Each new row is followed by its nearest point in the smallest flat space through zero that holds the last named rows.

K_767 (3 x 15)
[[ 10  15  -8  12 -10   0   8   8  -1 -11   0  -6  11 -14  15]
 [  1 -21   8  -7  -1 -15   6 -27  18  -2 -15 -11   3   6  10]
 [ -8  -6 -20  23  -7   1   1 -19  -5  14 -23 -18  -3 -13  10]]
New rows:
[-15   6  -6  13  16   7 -15 -16   1  37  -2 -10  16 -13 -10] -> [-12  -5 -13  12   1   7  -7  -8 -10  18 -11  -5 -10  -3  -6]
[ 11   4 -16  24  -3   4  -8  20  16  22  22   7   2   4   0] -> [ -1  11  -7   7  -1   8  -2  12 -10   2   5   3  -1  -5  -3]
[  0  18   6 -24  -2   7 -22  -6  -5  10  -3   3   9  -4   7] -> [ 0  1  2 -3  2  1 -1  4 -1  0  4  3 -1  2 -3]
[ 16  21 -33   0  -4 -14  10  -4   9   6  16   3  14  -7  -2] -> [ 7 11 -5  7 -6  1  5  7 -2 -7  2 -3  7 -9  9]
[  0  -2   9  20  11   2 -16 -13 -10  22  15  -5 -19   1  -2] -> [-11  -5  -6   4   4   6  -7  -3  -8  14  -4   1 -10   2 -10]
[ -5  23   2  11 -19  -4 -17   3  -8 -13   0  -1  -2   5  -1] -> [ 2 10 -5  6 -3  4  1  9 -5 -2  4  1  2 -6  2]

K_403 (3 x 15)
[[ 14  -5  28   7 -11  -9   4 -12  29  12 -21  -4  10  16  -7]
 [  8  -5  -3   2   1   0   4  -2  18  19  -1 -24   4   2  10]
 [ 18   0   1  10  -7 -13  15 -11 -27  30  -4 -16  -2 -19 -23]]
New rows:
[-14   5   3   1  -6  -5   8  -3  -6   8   1 -26   3 -21 -27] -> [  8   0  -2   4  -2  -6   7  -4 -14  15   0 -10  -2 -10 -10]
[ 14 -14 -11  24   4  -5  -7  10  12   6   8 -19  23   1 -14] -> [  7  -3  -1   2   0  -2   4  -3   8  15  -1 -16   2  -1   3]
[  9 -18  -5  12   7   5  24   1 -17  -6   8  20  -4  -9  12] -> [ -3   2  -6  -1   1   0   0   2 -15  -3   5   4  -4  -7  -4]
[-13  18  -1   2 -14   7   7   4  10   5   3  -7   5   5 -11] -> [ 1 -1  2  0 -1  0  0 -1  4  2 -2 -2  1  2  1]
[ 14  29   5   4 -13   5 -13   0 -11  20  -7   4   3  -2   0] -> [ 5  0  4  3 -3 -5  4 -4 -7  7 -3 -1  0 -4 -9]
[  2 -17  19  -5 -11 -16  -8   9  -5   0  13  15   1 -17 -30] -> [  3   3  10   3  -6  -7   3  -5 -15  -3  -6  13  -1  -3 -17]

K_453 (3 x 15)
[[ 12  -5  25  -7   1  13 -19  -6 -12 -20  -7   7 -16 -15 -21]
 [ -6  14  11 -15  -5  11   0  -1  -2  -9  18 -20  11  -3 -15]
 [ 20   6 -12  -4 -16 -14  12  25   7  21  -6 -11   0 -14  -8]]
New rows:
[  1   5 -10   6  -1  12   1  10  -4  25 -10 -11  28  -1  10] -> [ -2   5 -12   0  -4  -7  10   7   6  12   4  -7   8   3   5]
[-28   2  25  -1  -1   8 -11 -16   2   1   0  -1  -1  29  -2] -> [-17   0   8   0  10  11  -6 -17  -4 -14  10   1   5  11   5]
[ -2  -1  -9 -29   9   4 -19  13 -22   1   0 -10 -11  -3  10] -> [ 2  1  5 -3 -1  3 -2  0 -2 -3  1 -2 -1 -4 -6]

K_904 (3 x 15)
[[ 13  12  36  13  -4  10   4  16   0   6  -4  -2   2 -14  -3]
 [  4  26  -6   1  14  29  18   1 -18  17  -9  10  28   7  18]
 [  3  16  -7  26   5  10   0   9   7   7  -2 -18  10 -22  -8]]
New rows:
[-12   6  21 -27   8  12   8  -2  -3   8 -17   1   0   7   7] -> [  4   3  14 -11   0   7   7   0 -10   3  -3  13   4  11  10]
[ -3   9  24   3 -13  15   2  24  17 -25 -32 -19  11  26  11] -> [ 7  5 21  2 -2  6  4  7 -3  3 -3  3  1 -3  1]
[ -2  -9  22   1  -4  29   7 -12  -7 -27  -9   0   4   7 -26] -> [ 4  0 16 -2 -3  1  1  4 -2  0 -1  4 -2  0  1]

K_97 (3 x 15)
[[ 14  -8  34  -2   1  -7   4   6   3 -30  14 -13  11   9  12]
 [  7   3   1  -3 -25 -22  -8   2  14  -2  -3  11  19  -6  -9]
 [ -5  -2   8   1 -12  -7 -10 -28   4  18 -15 -16  -1   7  13]]
New rows:
[ 12  16   5 -13  20   1   2 -12   6  17  -1   6 -21  16 -20] -> [-5  1 -7  1  6  7  1 -3 -4  8 -3 -1 -7  0  1]
[ 21 -22 -11   2  -8  19  15 -17 -12  -5   6   0   6 -10  17] -> [ 0 -2  4  1  5  4  2 -1 -3 -2  1 -5 -3  3  4]
[ 14   3   1 -18  -6   6  22 -18  -8  12   6 -12   0  18 -21] -> [-2 -1  1  1  1  2 -1 -5 -1  3 -2 -4 -3  2  3]
[ 19  16 -16 -10   2 -13  17 -14  -5  -6  -7  -1  16  -5  11] -> [ 1  1  1 -1 -6 -5 -2 -1  3  0 -1  2  4 -1 -2]
[ 15 -10  21  -2   1  16 -16 -13 -11  -4 -14  -7  16 -21  17] -> [  2  -4  15   0  -2  -3  -2  -9   1  -3  -1 -12   1   6  10]

K_792 (3 x 15)
[[  2  -6  10 -16  37  28   7  16   2  -9 -20  -7 -12  10  27]
 [  1 -12   5 -10  15  37 -11  12 -18 -16  -9 -25 -11  18   9]
 [ 23 -27   1   2  -2   7 -14  11 -24 -18 -21 -10  17  -7 -22]]
New rows:
[ 16 -20  16 -15  -8  -2 -14  -4 -10   0  20   2 -20  16 -21] -> [  0  -4  -2   3 -11   6 -10  -1 -11  -5   5 -10   1   5  -9]
[ 19 -11   5 -11  19 -22 -10   2  11 -13 -18   5  14  10  -8] -> [ 14 -11   3  -1  10  -5   4   8   0  -5 -18   8  11 -11  -3]
[-10  -5  -2  -6 -11  -6   8 -17  -5   1  20   2   2  16  -4] -> [ -8   7  -4   4 -12  -2  -3  -7   0   4  14  -3  -4   4  -3]

K_746 (3 x 15)
[[  5 -13   5  -5  -4 -14  -5 -17  -2   2 -12  -8  18 -24 -11]
 [ -2   0  17  11  31 -18   1 -18  -9  -7   1  -1   6  -2  12]
 [ -9   2  -7  15  -3  14 -18  -9   4  -6   8  22   1  14 -21]]
New rows:
[ -2  -4   1   4   1  -4  -6  18  -6   6   6  -2 -11 -10   1] -> [ 1  1 -1 -3 -2  1  4  5  0  1  0 -3 -3  1  4]
[ -1  13 -11   0  32  14   0   1  10   5   8  -8   7  -8  13] -> [-1  4  5  3 12 -3  4  1 -3 -2  3 -1 -4  5 10]
[ -1  -4   6   2  26 -10   6   2  -3  12 -13 -12  -1   8  -8] -> [ 1  0  7  1 12 -9  4 -4 -4 -2 -1 -4  1 -2  8]

K_822 (3 x 15)
[[ 13   1 -17 -34  -9   8   2   2 -10   4   9   7 -15 -11  -8]
 [ 26   0  13   5 -14  -3   8   6 -17  -8  16   4   5   1   1]
 [  6 -15 -10   5   2 -11  12   7  17  -4  -9   5  -7  30   3]]
New rows:
[ -7 -11 -13 -19 -35 -24   6 -26  -6 -12  13  -2   2  11   8] -> [12 -4 -6 -9 -5 -1  6  4 -2 -2  4  5 -6  5 -2]
[  2   9  -2   9   7   0   0  -1  -8 -10  10  15   4  -8  -1] -> [ 3  3  6  3 -3  1 -1  0 -6 -1  5 -1  4 -5  0]
[-22   4 -14   9   4 -19  -5  -3  11 -15 -31   3   1  13 -23] -> [-18  -6  -8   7  12  -4  -1  -2  20   3 -16  -3  -2  13   2]

K_946 (3 x 15)
[[-16  -2  14   5   5  -6  -6 -12 -31  -7  15  27  -9  -9  10]
 [ -1 -19   1  41  -1 -15   6 -28  14  19  15 -20 -17  -4   5]
 [  8 -16  30   6   1  -2  -2  13  22   4  -3   4  12  -5  -1]]
New rows:
[-20   3  -2 -15  -9  16   6  -9   3 -13  32   2   9  17  -9] -> [-3  6 -6 -6  0  2 -1 -1 -9 -4  0  4 -1  1  0]
[ 12  29  25 -16   8   9  11  10  -3 -32   4  -7 -27  -6  -2] -> [ -1   6   1 -13   1   4  -3   8  -8  -7  -4   9   5   0  -1]
[ 19  12  -8  -3  10   9   6  12   7   5   6 -13  -6  22   8] -> [  5   5 -13  -5  -2   4   3   4   9   2  -7 -12   2   5  -4]

K_303 (3 x 15)
[[ 10  10  19 -13  23   2  -4   0  -1   0   1 -23   2 -15 -19]
 [  5   5  13 -16 -11 -21  27 -11 -11 -10 -12 -12 -23  11  -4]
 [  2  -8   8  26   0   4   8  -5 -20 -23   5   4  -4 -16 -15]]
New rows:
[-10  -8 -14  -4  13 -12 -15   2  20 -12   4  19  16  11  -1] -> [ -4  -2 -10   3  -1   6 -10   5   8   8   3   8   8   3   8]
[-19 -13  18  -2  10  -4   7  -1  16   9 -20   1 -10  -6  -9] -> [ 2  3  4 -6  2 -3  2 -1  0  1 -2 -6 -2  0 -2]
[ 20  13  17 -18  15   0  12  12   9  13   8 -16 -18  15  15] -> [  5  11   8 -26   6  -9   3  -1   7  10  -7 -16  -5   7  -1]

K_676 (3 x 15)
[[ 14 -10  18  -7   4   7  14 -15 -17  12   4  -5  -5  17  -6]
 [  5 -15  -6  18 -38   3  -4 -19 -22 -11 -15  25 -11  -2  -4]
 [-14  21   2 -20 -20  -4   3 -15 -27 -10 -20  41 -16  27  15]]
New rows:
[-15 -19  -5   3 -26   2 -26  18   4  -3  -7  14 -16  11   3] -> [ -6   1 -10   8 -17  -2  -8  -1  -2 -10  -9  15  -3  -6   3]
[  4   1  -2  11   3   6   1   2 -13   2  -3  22  -1   2  -4] -> [ 0 -2  0  1 -9  1  0 -5 -7 -2 -4  8 -4  3  0]
[ -7 -14  32  -9   1  -5  -2  -2   9  -6 -12  12   3  -3  -8] -> [ 1  0  3 -2 -1  1  2 -3 -4  1 -1  2 -2  4  0]
[ -4 -27 -11   6 -32   8   9 -13  10   4   2  17  -9   7  -2] -> [  6 -12  -3  13 -21   3  -2 -11 -12  -5  -7  10  -5  -3  -5]
[-13 -22   6 -16  19  -3   4  10   2   9 -25   0   6  -3   6] -> [-2  5  2 -6  8 -1  2  3  3  3  3 -4  1  3  2]
[  2  32  -1 -10 -21  -1  -3  -9 -10   2  -9   1   5   1   8] -> [-7 10 -2 -7 -6 -3 -1 -2 -6 -5 -7 14 -4  8  7]

K_739 (3 x 15)
[[  6 -11   2   7  29  12  -9 -14  -4   2 -18  -8  -5  -5   6]
 [ 12  22  10  16 -13  13 -15   9   6   1   3  18  19 -10   5]
 [ -9   3 -22   3 -28 -18  17  -7 -11  -6  16  23  -1  20  -8]]
New rows:
[  3  -8 -14   5   0   1  24  -6   2   0   7  -6  -1  -1   2] -> [-4 -6 -7 -2  0 -6  6 -5 -4 -1  1  0 -5  6 -2]
[-18  14  -7   9 -10  14 -14  -8  -5   2 -16 -19   2 -14   0] -> [ 4  2  4  4  5  6 -6  0  2  1 -4 -1  3 -5  3]
[  2  27 -26   0   3   0  -3   8 -28 -13   2 -18   4   5  -1] -> [-1  0 -4  2 -3 -2  2 -3 -3 -1  2  5  0  4 -1]
[  0  15  -1   9 -26 -13  14   2  -9  -1 -25  24   2  -3  -7] -> [  1   9  -8   9 -17  -3   2  -2  -4  -3   8  19   6   6  -2]
[-12   8 -15   3  -1  -6   8   1  10  -1  -4  13  -1   5  32] -> [ 0  2 -5  4 -5 -2  2 -4 -3 -1  2  8  1  4 -1]
[ 17   0   1  -2   6  -3   2   7 -14  -4   0  16  15  10 -13] -> [ 2  4 -4  7 -5  1 -1 -3 -3 -1  1  9  3  2  0]

K_940 (3 x 15)
[[ 11  -2  -5  11  -8  13 -24   4  -1 -12   3 -10   8 -11  10]
 [-17 -12  -7   3 -18 -24   6   1 -18   4  17  15   6 -10 -32]
 [ 15  17  10  12  -5   2  -8   8   0  -7   8  -4   3 -23 -11]]
New rows:
[  8 -15 -14  14  -2  -4   6 -19  -7   0  12 -17  11  10  -6] -> [ -6 -11  -8   1  -7  -2  -6  -1  -5  -1   3   1   4   2   0]
[  4   5   6  19  -4   1  -7 -19  -5 -17 -15 -13  -7 -17  -5] -> [  9   7   3   7  -3   5  -9   4   1  -6   3  -5   3 -11   0]
[ -2  22   4  14   1  -6 -22   3  20   3   4   0  15  20 -15] -> [ 5  6  4  3  0  2 -2  2  1 -2  1 -2  0 -6 -2]
[ 13  -3 -11   1   4 -21 -13 -16  -4  16   3   6  14  -8  -6] -> [-3 -4 -3  2 -6 -5 -2  1 -5 -1  5  3  3 -4 -7]

K_113 (3 x 15)
[[-14  -2   0   6  14  -4 -10 -17 -18  -4  12  17  -5 -16 -23]
 [-13 -17 -13 -13  18  16 -17   0  -9  21   2  26   1   6  10]
 [-36   4   0 -10   2   5   3 -12   9   6  15 -30  -2  -2  16]]
New rows:
[  9  -4 -18   7  -4   9   4  13   8  19  20 -17 -12   6 -12] -> [-1  0  0 -2 -2  1  2  2  4  2 -1 -5  1  3  6]
[ -5  -3  -6  14  -1  15  18 -14  16   6  -9 -20  15  -6 -14] -> [ -5   5   3   1  -4  -3   5  -3   5  -4   3 -14  -1  -2   1]
[-21 -13  -5   1  -7   5  -5  12   8   3 -14  22   9   4 -14] -> [ 1 -6 -4 -3  6  4 -6  2 -5  6 -1 14  1  2  0]

K_45 (3 x 15)
[[ 18 -39  -5  16  -6   7  -6  18 -18   7  -3  -8   5 -12 -17]
 [ 10  25   3  11 -16 -11 -12  -3   5 -27  -6  25   6  -6   1]
 [ 21 -12 -27 -24 -19  15 -23  22  -1  -9  22  -6  -4   4   6]]
New rows:
[ -8 -27   1  -8 -16 -12   1 -22  20   6  11   4 -16  -6 -27] -> [-1 -7  0  1  3  2  2  1 -3  5  0 -4  0 -1 -2]
[ 11   3  -3   3  19  -2  19 -24  21 -11  18  -8   4   7  15] -> [-10  12   2  -8   6  -1   5  -7   7   2   2  -1  -3   6   7]
[  4  -9  25  -4 -10 -16   9 -12 -11   7  27   7  -2  10 -21] -> [-2 -4  3  5  3 -1  3 -1 -2  3 -3 -1  1 -2 -3]

K_652 (3 x 15)
[[  3  -2   9   1   2 -37 -26  36 -18   7   2  22  -6  25  -6]
 [ 23  -1  -9 -27   9 -10 -26  15 -24  -5  -8  -6   6  28  -9]
 [ -7 -18 -15   2 -11 -26   3  32  23 -27  10  15   1  11 -15]]
New rows:
[  4   0 -28   6   1  10   3   5   2   2  -1 -19 -16  -3 -32] -> [  4  -4 -10  -8  -1   5   3  -2   6 -11  -1  -7   4   1  -4]
[  0  15  -8  23  -4   1  -1   7  -3  20   1  -1 -11   2   3] -> [-5  4 10  9  0 -3 -1  0 -4 11  1  6 -4 -3  5]
[ -9  -7   0   3   7   6  -2   2   1   6 -17  28  -2   2 -12] -> [-3  0  4  5 -1 -6 -1  5  0  3  2  6 -2  1  0]
[  6   3   7   3  10 -20  20  23   1  -3   1  18  -2   2  -6] -> [ -5  -4   2   7  -3 -16  -3  16   4  -2   4  12  -3   5  -3]
[  5   5  19  11   3  17   4  -8  -3   3   1 -12   4 -26   0] -> [ -4   6   7   6   1  14   7 -17   0  10  -2  -5  -1 -13   8]
[-29  19 -11  -7   2   0  -3  11  -1   1  -1  -5  -4  14  -1] -> [ 0 -1  0  0  0 -4 -2  5 -1 -1  0  2  0  3 -1]

K_933 (3 x 15)
[[-18   6   7 -10  14   3  -9  13   2  15  12  -7  14 -28  13]
 [ 14  -4   3  -9 -18  -5 -16  -2  -6   3 -11  14  -3 -40  -7]
 [ 10  -6  -4  -2 -11  23  -7  26 -14   7   8   9  17   7   1]]
New rows:
[  0   9 -20  -1   0 -15  23  -4  -4  28 -10  -2  -8   5 -14] -> [ 0  1  0  3  1 -5  4 -8  3 -4 -3 -2 -6  5 -2]
[  5  16  -6 -27   7  -1  20 -19  -8 -14 -10 -11  -1 -12  19] -> [ -6   3   3  -1   6 -10   1 -10   6  -1  -3  -4  -6  -8   1]
[ -6   4  -5  16   0 -11  11  -4  30  -1  12  -2   0  14   0] -> [-8  3  0  5 10 -5  9 -8  7 -4  1 -8 -5 16  2]
[ -9   7  -1   5  32  -4   7  11 -18  -6   9 -12   6   8   2] -> [-14   4   1   1  15   3   6   5   4   3  10 -10   6  12   8]

K_457 (3 x 15)
[[-14  -6  12   6   3  -5 -12   1   4  13  16 -21  -8  -7  -9]
 [ 11 -35   6 -10   5  -2   8 -23  -4   5   6  -1 -13 -23  14]
 [ 12   6  32  11 -33   2   1   3 -14   3  11  -2  10 -11  -4]]
New rows:
[ 17  15 -19 -18 -20  20   6  21  17  19  16   8 -19 -18 -15] -> [ 1  4  2  2 -4  1  0  2 -1 -1  0  1  3  1 -1]
[  0  -1  13  -2   5 -20 -18  -3 -12  -1  -1  19 -17 -12 -20] -> [-1 -4  6  1 -2 -1 -2 -2 -1  3  5 -5 -2 -5 -1]
[  0   3   9  14 -21   1  -1  19 -19   7 -16   2  19  -4  19] -> [ 10  11  12   5 -20   3   3   5  -8  -4  -1   7  10   0  -1]

K_842 (3 x 15)
[[  1  -3   2  -9   5   2  -9  -2 -28   8 -14 -18 -13 -23 -14]
 [ -8 -13  30  -1   0   9  -9  14 -25 -10  16 -10 -34  24  -4]
 [  7   2  14   9   4  -1 -22  21 -12  14 -15   0 -15   0  -1]]
New rows:
[  7  -5  -6  -6   5 -13  12   1   7  14  -2   3   7  -2 -24] -> [ 2  2 -7 -1  0 -2  2 -4  2  3 -5  0  7 -9 -1]
[  5   2  13  -2   1   1  11  12  -6 -11   0   3 -13  -3  -5] -> [-2 -3  7 -1  0  2 -3  3 -7 -2  3 -3 -8  5 -1]
[ -8   1  10   7   2   1 -30  10  -5   3 -17 -12 -14   2   0] -> [  4   0  12   5   3   0 -17  15 -13  10 -10  -2 -14   0  -2]
[  2 -14  10  10  15  -3   6  -5   2  -5   5   9   5  -2  14] -> [-1  0  1  2 -1  0  2  1  5 -3  4  4  2  6  3]
[-14 -10  -3  15   0   1  -1  -6   0  15   7   7  15   7  32] -> [ 1  3 -2  5 -2 -2  2  2 13 -1  3  9  7  8  6]
[ -9  -7   2  -7   1   7  -2 -12  -6  11 -12   1  -6  10 -16] -> [-1 -2  2 -3  1  1 -1 -1 -9  0 -1 -6 -5 -4 -4]

K_307 (3 x 15)
[[ -8 -14   7   3   8   3  -4  -2   3  24 -29   1   4 -23  19]
 [ -8 -22   2 -20  14  20 -12  10  16  -6  -5   7 -32  -9 -16]
 [-15  -6  -2   1 -13   0  19   3  -1   2  -2 -25  14   0 -10]]
New rows:
[ 11   5 -11   2   4   0  -2  20 -24  -2  -8   6  -7  -6  18] -> [ 6  4  1  3  4 -3 -6 -3 -2  4 -2  9  0 -2  9]
[  5   3   8  14  -9  27   8   6 -14   9  11   5  -8  10   5] -> [ 2  3 -1  1 -1 -2  0 -1 -1 -2  4  1  0  3  0]
[  7  -1  -9  18 -36   6  -4 -18  -6  10  12 -21  -3 -13  28] -> [ 0  6  0  9 -6 -8  7 -4 -6  8 -4 -6 16 -1 10]

K_349 (3 x 15)
[[-19   8   8  -4   4  27  14 -18 -10  -1  -7  12  -1   8   8]
 [  5  16   1   1  -7 -22  -8  -5   4 -16  21 -14  30   3  14]
 [ 11 -24  37 -22  10  -5  11  19  -7  -9  15  22 -12   0  27]]
New rows:
[ -2   0   5   3 -10  10  -1  38 -17   5  11   7  18   3   5] -> [ 4 -4  7 -4  1 -5  1  5  0 -3  6  2  0  0  6]
[ -3 -15 -33 -14  10 -23  -6 -19  17  -2  17  22  14 -18  -9] -> [  6   2  -6   4  -3 -11  -7   4   4  -1   3  -8   5  -2  -4]
[ -1   2   2   1  -8  -7   0  11  29   2   4 -15  -3 -11  14] -> [  7  -2  -1   1  -2 -12  -5   6   4  -2   6  -5   4  -2   0]

K_944 (3 x 15)
[[  0  13 -18 -23  22  20 -24 -19 -24 -11   9   0  -9  10  20]
 [ 17  -1   6   1 -22   8   8 -10   1  -5   6 -17  16   5 -16]
 [  5   3  17  24  -1  -3   3 -23  -1   5 -11   2 -13  30  16]]
New rows:
[  3  -3 -23  -9  -1  -4  13  19  -9   6 -15  30 -32  -4  -2] -> [-13  -1  -5  -1  14  -8  -3  13   3   4  -4  12  -9  -9   7]
[  3   7 -25 -21 -15  20  -1  -2   0  32 -11  -4  -7   2 -25] -> [  4   1  -6 -10  -4   6  -2   1  -3  -5   7  -6   8  -6  -7]
[ -6  -6  -5 -18 -13 -24  -6  -2   3  10  32   2  -1  26   2] -> [ 2  1  0 -1  0  2 -1 -3 -2 -1  1 -2  0  2  0]
[-1 -5 -9 -2  1 16  0 10 -2  8 -6  1 28  0 10] -> [ 1  0 -4 -6 -1  2 -1  3 -1 -2  3 -2  4 -5 -4]

K_4 (3 x 15)
[[-12  -5 -20 -18  -7   3  -9 -46   8  10  24  19  -2  17   7]
 [-10  16 -29 -21 -18  -2   0  -7  -8   2  12  21  -7   7  16]
 [-30 -19 -18   1   3  14   7  -9 -11  -6  29  23 -14 -16   5]]
New rows:
[-14  12  -3  -2  -7  13   4  -9  22  10 -27  20  -8  17  -8] -> [  3   6  -4  -7  -5  -3  -4 -10   4   4   0   2   2   9   3]
[ -5  10 -15   4   4  39 -19   2   3  16 -22   2 -31  -3  -1] -> [-3  1 -4 -1 -2  1  1  2 -3 -1  2  3 -2 -2  2]
[ 14 -13   8   1   0 -13   0   2  21 -11  20 -19  -8   0 -13] -> [ 4 -8 11  7  7  1 -2 -5  6  1 -2 -8  4  1 -7]
[-16  21   2 -13  18 -31   9 -14   0  25  14   2  14  -3   4] -> [  1   4  -6  -8  -5  -2  -4 -12   3   4   3   4   1   8   3]
[-11   5 -17  -1 -13 -10   2  -3  22  23  -1  13 -17   4  18] -> [ -3   8 -14 -12  -9  -2  -2  -9  -1   3   6  10  -2   7   8]
[-22 -16  -8   1  -9   2 -22 -23 -22 -14  34  10   7   4  -7] -> [-18 -15 -12  -3   2   9   0 -23   0   1  22  15  -6  -2   2]

K_731 (3 x 15)
[[ 16  -7 -37 -30  -1  -5  46   2 -22 -22 -28 -19 -18   5   0]
 [ 15  10 -23  -1  14  16  40   5 -23  -8  -4  -1  -1  -6  13]
 [  2   9 -36 -39   4  13  42  20 -27  -9  13 -11 -30  -5  16]]
New rows:
[-12  10  -7 -17  22  12  19  -4  14   6  -8   5  11 -21  -1] -> [ 3  5 -5  1  5  7 11  3 -7 -1  3  1  0 -3  5]
[ 16  15  19  21  20  -8   0  -6  18 -16  12 -14  -5 -10  19] -> [ 2  5  6 14  6  6 -1 -2  0  4  3  7 10 -3  3]
[-11  15   1  13  11 -22 -12  10  12 -11 -19 -14 -14  -9  -5] -> [-1 -6  3 -1 -5 -7 -7 -4  5 -1 -7 -2  1  3 -6]
[  4 -15   8 -19  22  12  11 -20   0  13 -17 -18  -4  -1   8] -> [ 5 -2 -7 -3  0 -2  9 -2 -4 -5 -9 -4 -1  2 -1]
[ 16  13 -12 -12 -15  -9 -11 -13  -2 -21  -8 -14  -2 -19   8] -> [ 2 -5 -6 -8 -3 -5  5 -1 -2 -5 -9 -6 -5  3 -3]
[ 17 -18  18  -4 -11   0 -16  -6  -8 -12 -21  14 -17  11   8] -> [  1  -8   2  -1  -6 -10  -5  -6   5  -4 -12  -4   1   5  -8]

K_986 (3 x 15)
[[-21 -22 -11   7  18   6   4  -8  -4 -21   4  20   8  11  14]
 [-11   6  20   0   1  -6  -1  -5 -17  -9  10  33   3  -1  -8]
 [ -5  10  -2   0  11  10   0  14  12  10  -3  26 -31  -5  12]]
New rows:
[ -2  -6  -3 -21  -7 -17  15  19  -3 -12   2  12 -22   6  21] -> [ -5   1  -2   1   7   5   1   4   4   1  -1  13 -11  -1   6]
[  8 -10 -11 -11  14 -11  21  17   6   2   8   8  14  12  22] -> [ -6 -10 -10   3   8   5   2  -1   4  -5  -2   1   0   4   9]
[ 18  -6  20  21 -10   7 -17 -19  12   5 -17  14   0  -8  18] -> [ 0  4  2 -1  0  1  0  2  1  2  0  4 -5 -2  0]
